The rows of a group lie close to one hidden flat surface of 13 dimensions, which passes through zero. Surfaces can cross.
Some rows, each with its group after it:
[ 40 -31  28  12 -19  11   5 -52  31  17  14  10  45 -29  30  -2  -5  -9]  N
[-26  22   9  -1  -5   3  26  38  16 -24   0 -34 -41  18  -8 -13   0  34]  Y
[-39   5  13  12 -23   1   2   4  25 -18  -4 -36   6  -6  -3  30 -39  44]  H
[ 28  11  16  66 -33  32   1   9  11  62  -4  51 -18   2 -28  -6 -12 -15]  A
[-12  -3  22  22  -4  29  -7   9  37 -38 -37 -45  -5  -9  24 -44   2  24]  H
[ -6  31  27 -29  39   8 -27  27 -13 -27  27  26  26 -13  27 -40  -3  11]  A
[-20   1 -36  20 -16   3 -34  10  -3 -15   4 -30 -11   2  -6   4  49   2]  N
[ 23 -34  -6  29   8  11   3   1  21  -6   3 -11 -12  -7   5  14  -6 -45]  N
[ 18  -9   3   2  11 -70 -20  12   4 -10  20  38   7 -23  -6  -4 -11 -23]  N
[-30 -13 -18 -20  10  40   9  22 -20  32  37 -24  10  19 -25  27  14   3]  Y
[ 16 -38   6 -40  10  -7  -5 -26  49 -49   7 -21 -35 -20   3  -6  -2 -36]  Y
[  6 -24   9   1 -21 -11  30  52   3 -50  10 -17  -4 -24 -13 -11 -17 -29]  N
[-12 -25 -17  -6   2 -19 -24  10   1  -6  19 -53  21  19  -8  49  -4  20]  N
[ -9  28 -37 -19  -3  22 -14 -33  -5  -9 -46 -16 -30  13 -12 -37  27 -15]  N
[-40 -26  11  31 -16 -14 -20 -63  51  16 -18 -12  25  15  62 -11   2  25]  H
[-48  -6 -30  16 -36  31 -34 -33  57 -15  19  -4 -17 -46 -10 -16  31 -24]  H
[ -3 -11  23  17 -43 -18   2 -36  23  27 -23  -5  19   4   1  19 -15  47]  Y
[ 12 -15   3  17 -24  22  14  30 -29  -3  -4 -21  24  41   1   1 -24 -22]  N
[-21   2  -2  24 -27 -40  -3  18 -20 -32 -41  19  -1   5  20 -17  11   3]  Y
[  9   1   0   1 -26 -46  -9 -15 -11 -17 -45  10   8  -4 -17   8 -34  -1]  N
[-45  32 -16 -26  22  54   7 -45  21  10 -18 -28 -33   2  15 -15  37  34]  N
[-13  28  -3  10 -30  -1  19 -74  37  -6 -12  -7  11 -20  21  -3 -36   8]  Y
[-14   2   0 -17  21   8 -22  -8  21  26  29  43   5 -36 -46  12 -56 -41]  H
[ 26  60  12   1 -26  -3  28  16 -45 -31 -11   7  19  18  17 -23 -29  10]  H
[ 14   7 -10  25 -34 -43 -50 -28  -3   1 -23  17   3  22  18  -5  35  13]  H
[ -3  33 -27   6 -28 -33 -13 -25  14   8  30  29 -27  22   3 -42  29 -24]  N
[  0 -21  35 -20  -3 -10  27   1  -1  17  44  11   5  21   8  60 -17  25]  H
[ 11  23 -16 -21  52  44   2   5 -24  -4 -47  14 -36 -20 -12 -38  25 -23]  N
[ 41  11   4  -5  28 -13  38   6 -45  -8 -37  14  12 -48   1  23  -6  13]  N
[ 43   4  37   1  25  29 -20 -14  -5   6   9   4  31 -17  18  39 -14  30]  H
[ -9 -19   4 -15  29  18  -2  66 -20 -29  30  -6   4  28  13 -27  -5 -47]  Y
[ 33  43  19  -2 -14   2 -32 -39   2   0 -25  37  -8 -33   1   2  21  47]  Y
[ 17 -16 -33  32   4  33  47  28 -22   8  -3 -16 -26 -24 -14   8  48 -27]  A
[  5  36 -20  -3 -19 -40  36  29 -48  -9  -9 -20  -6  32   2 -19  38  35]  Y
[-23  23 -25  -4 -17 -35  26   8  -2  14  42  38 -15  10 -21 -23 -15 -38]  Y
[-49  28  17  36  -4  60  16  18  -7 -25 -39   3  13 -27  47 -27  13  33]  A
[-18  -8  25 -18  24  46 -18  13 -11 -10 -48   5  21 -22   1 -19 -15  13]  A
[  3 -39 -21 -40 -43 -25  47 -16 -12 -38  -4 -47  13  -5   0  -6  19 -20]  N
[-10 -16 -11 -17  37  25 -17  30   6 -12  56  -8  -4   3 -16  26 -26 -54]  Y
[-10 -15  18 -11 -20  64 -21  63   1   5  -3  -8  -9 -11 -50 -35  28   8]  A
[ -9   2  19  21   7  -1 -39  13 -21  34 -21  50  29   9  -8   2 -32  -2]  H
[  3 -27  34   2  17  18 -16  10   1   1  25  -8  36  28  37  16 -14   4]  A
[ 13   1  12  20 -24 -10 -10 -31 -26 -17 -66   4  23  29  48  -7  -1  18]  H
[ -9 -34  16 -69 -23  -3  -5   0  22 -18 -21 -13   2 -46 -56 -31   0   9]  N
[-38 -34   9 -68   3  34   9  18  -3 -12  22  22 -16   7 -17 -15   8 -36]  Y
[ -5 -31 -11 -74  21  -9   3   1 -34 -17  -9 -23  38 -29 -27   8   4  -6]  A
[  0  29   7 -34  30  -4   1  10 -44  22  20  31  34 -32 -18  38   0  44]  A
[-26 -37  16 -12 -28  33   0  53  19   5  14   0 -24  -6 -47 -11  10  -8]  A
[ 16 -14  -4 -29  27  25  17  44 -41  -6  -6 -13   9 -19 -26   0  13 -10]  A
[ 44  18   0  39  -7 -23 -26   3   8 -24  36  19  10  -5  40 -42  35 -27]  Y
[ 36  28 -30   2  18  17 -11 -59 -35  18  -6  -2  59 -20  19  15  -5 -13]  Y
[ 53 -13 -20  19 -44  28  -6 -52  -7  42  28 -30  52  -1  -3  18  30  -5]  A
[ -4 -28   6   8  -3  -8 -10 -79  38  22   6 -14  17  12  41  55 -10  20]  A
[ 21  11  -7   2 -12  -3  16  -4 -27   1  74  27  25  -7  12  66  -4 -19]  H
[ 19   0 -14 -27 -33  25 -17  -4 -31 -12  -7  -9  -6 -10 -32  28  42  10]  H
[ -5  20 -17  18   4 -42 -46 -25  -1  46  -1  30  28  10  -8  -9 -11   5]  H
[  6  27   3  25 -37 -16 -54  -3  20 -19 -12  16  -2  12  16 -84  29  -4]  H
[  3  12 -37 -14  33 -22  21  -5  -9 -37  14  -7 -13 -52  10  -9  37 -25]  A
[-41 -12   2  19 -38 -17 -14  47   6 -11  -8  27 -16  -6 -29 -18  -3 -12]  A
[-30  10   0 -29 -21 -23  57  16  23 -46  10 -17 -57  12   1 -23   1  -1]  Y

New rows. What belongs after each?
[-32  12 -31  11  -9   3  28  -4 -32 -27 -33 -25  19  11  34 -33   9 -12]  Y
[-23 -15 -16   7 -19 -39 -42 -35  18   7 -38   4 -15  29  -2   3  -1   1]  A
[-29   9   2 -21 -17  17  59  19  -2 -34  45 -17   8 -18  27 -31  18   2]  A
[ -1 -12  -1 -18  22  30  -2  -6  -9   8 -53  -7 -12  12  -6 -32   5  -9]  A
[ 26 -16  22 -40   5  61  -5 -14 -15   7  -2  32   9 -10  -4 -17  11 -33]  H
[-50   7  -2  27 -20  23  38  20  12 -14 -28  16 -32 -47 -12  -5   3   4]  A
[ 21 -34   3 -13 -22 -21  -7  14  35 -25  69 -67   8  38   6   4   4  -5]  Y
[ 14  12 -10   7   8 -10  16   1 -11 -40  -4   9  -3  -4  42 -52  28 -35]  Y
[-13   8 -29  23  -8 -44  19  44 -41  -7 -35   0 -21  31  -9 -15  17  -9]  H
[ 27   2  -7  14  38  -1 -36  22 -21  39 -18  -4  25  12 -33   4 -29  -6]  Y
[ 44  32  20  -1  68   9 -51  44 -16 -33  -9 -17  -9  36  17 -13 -11  14]  A
[-48 -21  19  28   4  -6  25  14   4  16  -5  33  21  22  31   2 -50 -16]  H
[ 28  25 -20  11 -17 -15 -41 -53   7   6  -5 -32  35   5   6   9  -4  19]  N
[ 37  32   2  27 -21   6  17  18 -21 -40  -5 -44  27 -19  -2  24 -35  19]  A
[-50  -7  41 -68   6  -2 -17  10  25 -29   1  -3   0   2  -9  -6 -35  35]  A
[ 10 -12  26  -1 -11  22 -15 -27   9  -6   8  12   4 -23  21  49  23  29]  Y
[-31 -11  -3 -39  -3 -16 -13 -36  19   1  28  16  15 -20  12 -12  24   2]  A
[ 13  19  -3  -7  -3 -24 -72   0  -2 -43 -34  12  -7 -10 -15  -1  -7  -5]  Y
[  1 -17 -38  31  -9 -23 -44   7  -7 -36  40   0  44 -40  28 -14  58 -37]  A
[-15   0 -21  51  17  27  -4  -2 -13  37 -43  -5  -8 -35  -9  50  39  37]  Y
[ 49 -45  18  -9   6 -17  33 -33  -7  44 -21 -24  23   3  -3  42  -4  33]  Y
[ -3  -3  15   3   6   1 -15  54   3  11 -15 -23  -3  37 -21 -50  -8  16]  Y
[ 19  27  -5  -8 -19   2 -28  -6 -48  -4 -33 -11  67  12 -13 -17 -35   1]  H
[ 17   6   1  -8   4  14  -4  -9  17   6 -14 -46 -41  11 -33  53  -5  44]  A
[ 15  43  -5   1  16  -4  -3 -25  22  32  13  67 -35 -38 -27 -18 -13 -21]  Y
[ 11 -15 -13   4 -19 -22 -29 -29   7   3  11 -12   4   1   2  39  32  18]  H
[-26  -5  25   5 -37   7  -4 -25 -22  14 -49  50  26  36  28  -6 -21  -1]  H
[ 11 -11  -1 -25 -36 -19  -2 -34 -19  10  18  26  24  -2   5  12  34   3]  Y
[  3  33  31  23  10  28  18 -10  25  18 -25  26  -1  -7  23 -71 -20   6]  Y
[  5  62  12  -9 -34  -4  20 -28  31 -15  19   7 -13 -15  -5 -31 -35  22]  A
[  4   3   5  -8 -12  31  37  38   2 -31  -4   8 -35 -36 -18 -48  22 -25]  N
[ 16   8   3 -45   1   1  29   1 -43  30   6  43 -13  13 -32  26  -4  -9]  H
[-40 -23 -22 -20 -60   1   7 -20  21   2 -13 -59 -14  13 -38  42  17  40]  N
[ -8 -10  21 -15 -48   6  77 -33 -12  36  -8  35 -10   4   6  16  11  19]  N
[ -2 -21  19  11   2  55  31  15  -4   2 -35 -20   1  10  12 -15  -8 -11]  A
[-22  12  15  17  20  20 -39  61  -1 -12  -1  22 -32  37  17 -62  34  -3]  A
[-37   4  17  21   8  37  22 -15  19  28 -50  53 -24 -46  -6  -4 -15  13]  A
[ -2 -36 -12   1  13  32 -36 -13  10 -20  -9 -22  32 -66   2  17  28  -7]  A
[ 46  34   5   3  11 -16  43 -11  -8  -4  29   5  27  15  37 -60 -22 -32]  Y
[ 18 -37 -12  -8   2  -9 -29 -45  15   0 -18 -40  27  13   3  13 -14 -20]  N
[ 15 -10  11 -23  18  -6  -2  49  -9  10  32 -10   0  40 -23 -28  -6 -12]  Y
[ 36  38   4 -20  32  40   4 -41 -12  31   6  -1  40  -5   1 -10 -46  -6]  Y
[  6 -16  22  -7 -22  19  26 -23   4 -34 -37 -23  40 -18  29 -25 -29  -4]  N
[ -5   4 -28 -17 -29   3   2 -10   6 -21  -9 -22 -21 -26 -21 -22  48  -1]  N
[ 43  21  29 -23  11  -9  20  -9 -23 -14  53  48  10 -11  23  51 -21  -4]  Y
[ 23  -2   1   6 -53  17  19  30 -22  -8 -35 -44   8  29 -41 -18 -31  -5]  A
[ -9   9 -33  36 -24  -8 -43  26   7 -42 -16 -42  10 -10  -3 -44  28  -8]  H
[  5  37 -18  25   0 -13   4 -15 -28  -7 -31  27  20   6  20 -30 -26 -31]  H
[  3 -40  17 -25  29  30 -24  22 -19 -20 -13  33 -16 -23   5  29  35 -14]  Y
[ 18 -16   9 -28  -7  28 -39  18 -29  11  -5  17  26  -1 -38   1   4 -14]  H
[-46  -1 -22  35 -33  15 -11 -13  19  -3  31 -39  34 -12  21  24  16  23]  H
[ -5  22  -7  -2  -9 -29 -10 -31   4  63  35  16  19  31   3 -21  30  31]  H
[ 14  -7 -17 -42  23  25   9  21 -22 -11 -21 -20  -8 -21 -51 -13 -16 -32]  H
[ 45 -28  34  10  10 -22 -23  27  -2 -37 -34 -16 -14   0  18  28  20  34]  Y
[ 32  53  -6  -8  10  15 -32  -7  13 -55  56 -28  18  11  31 -39 -22 -32]  Y
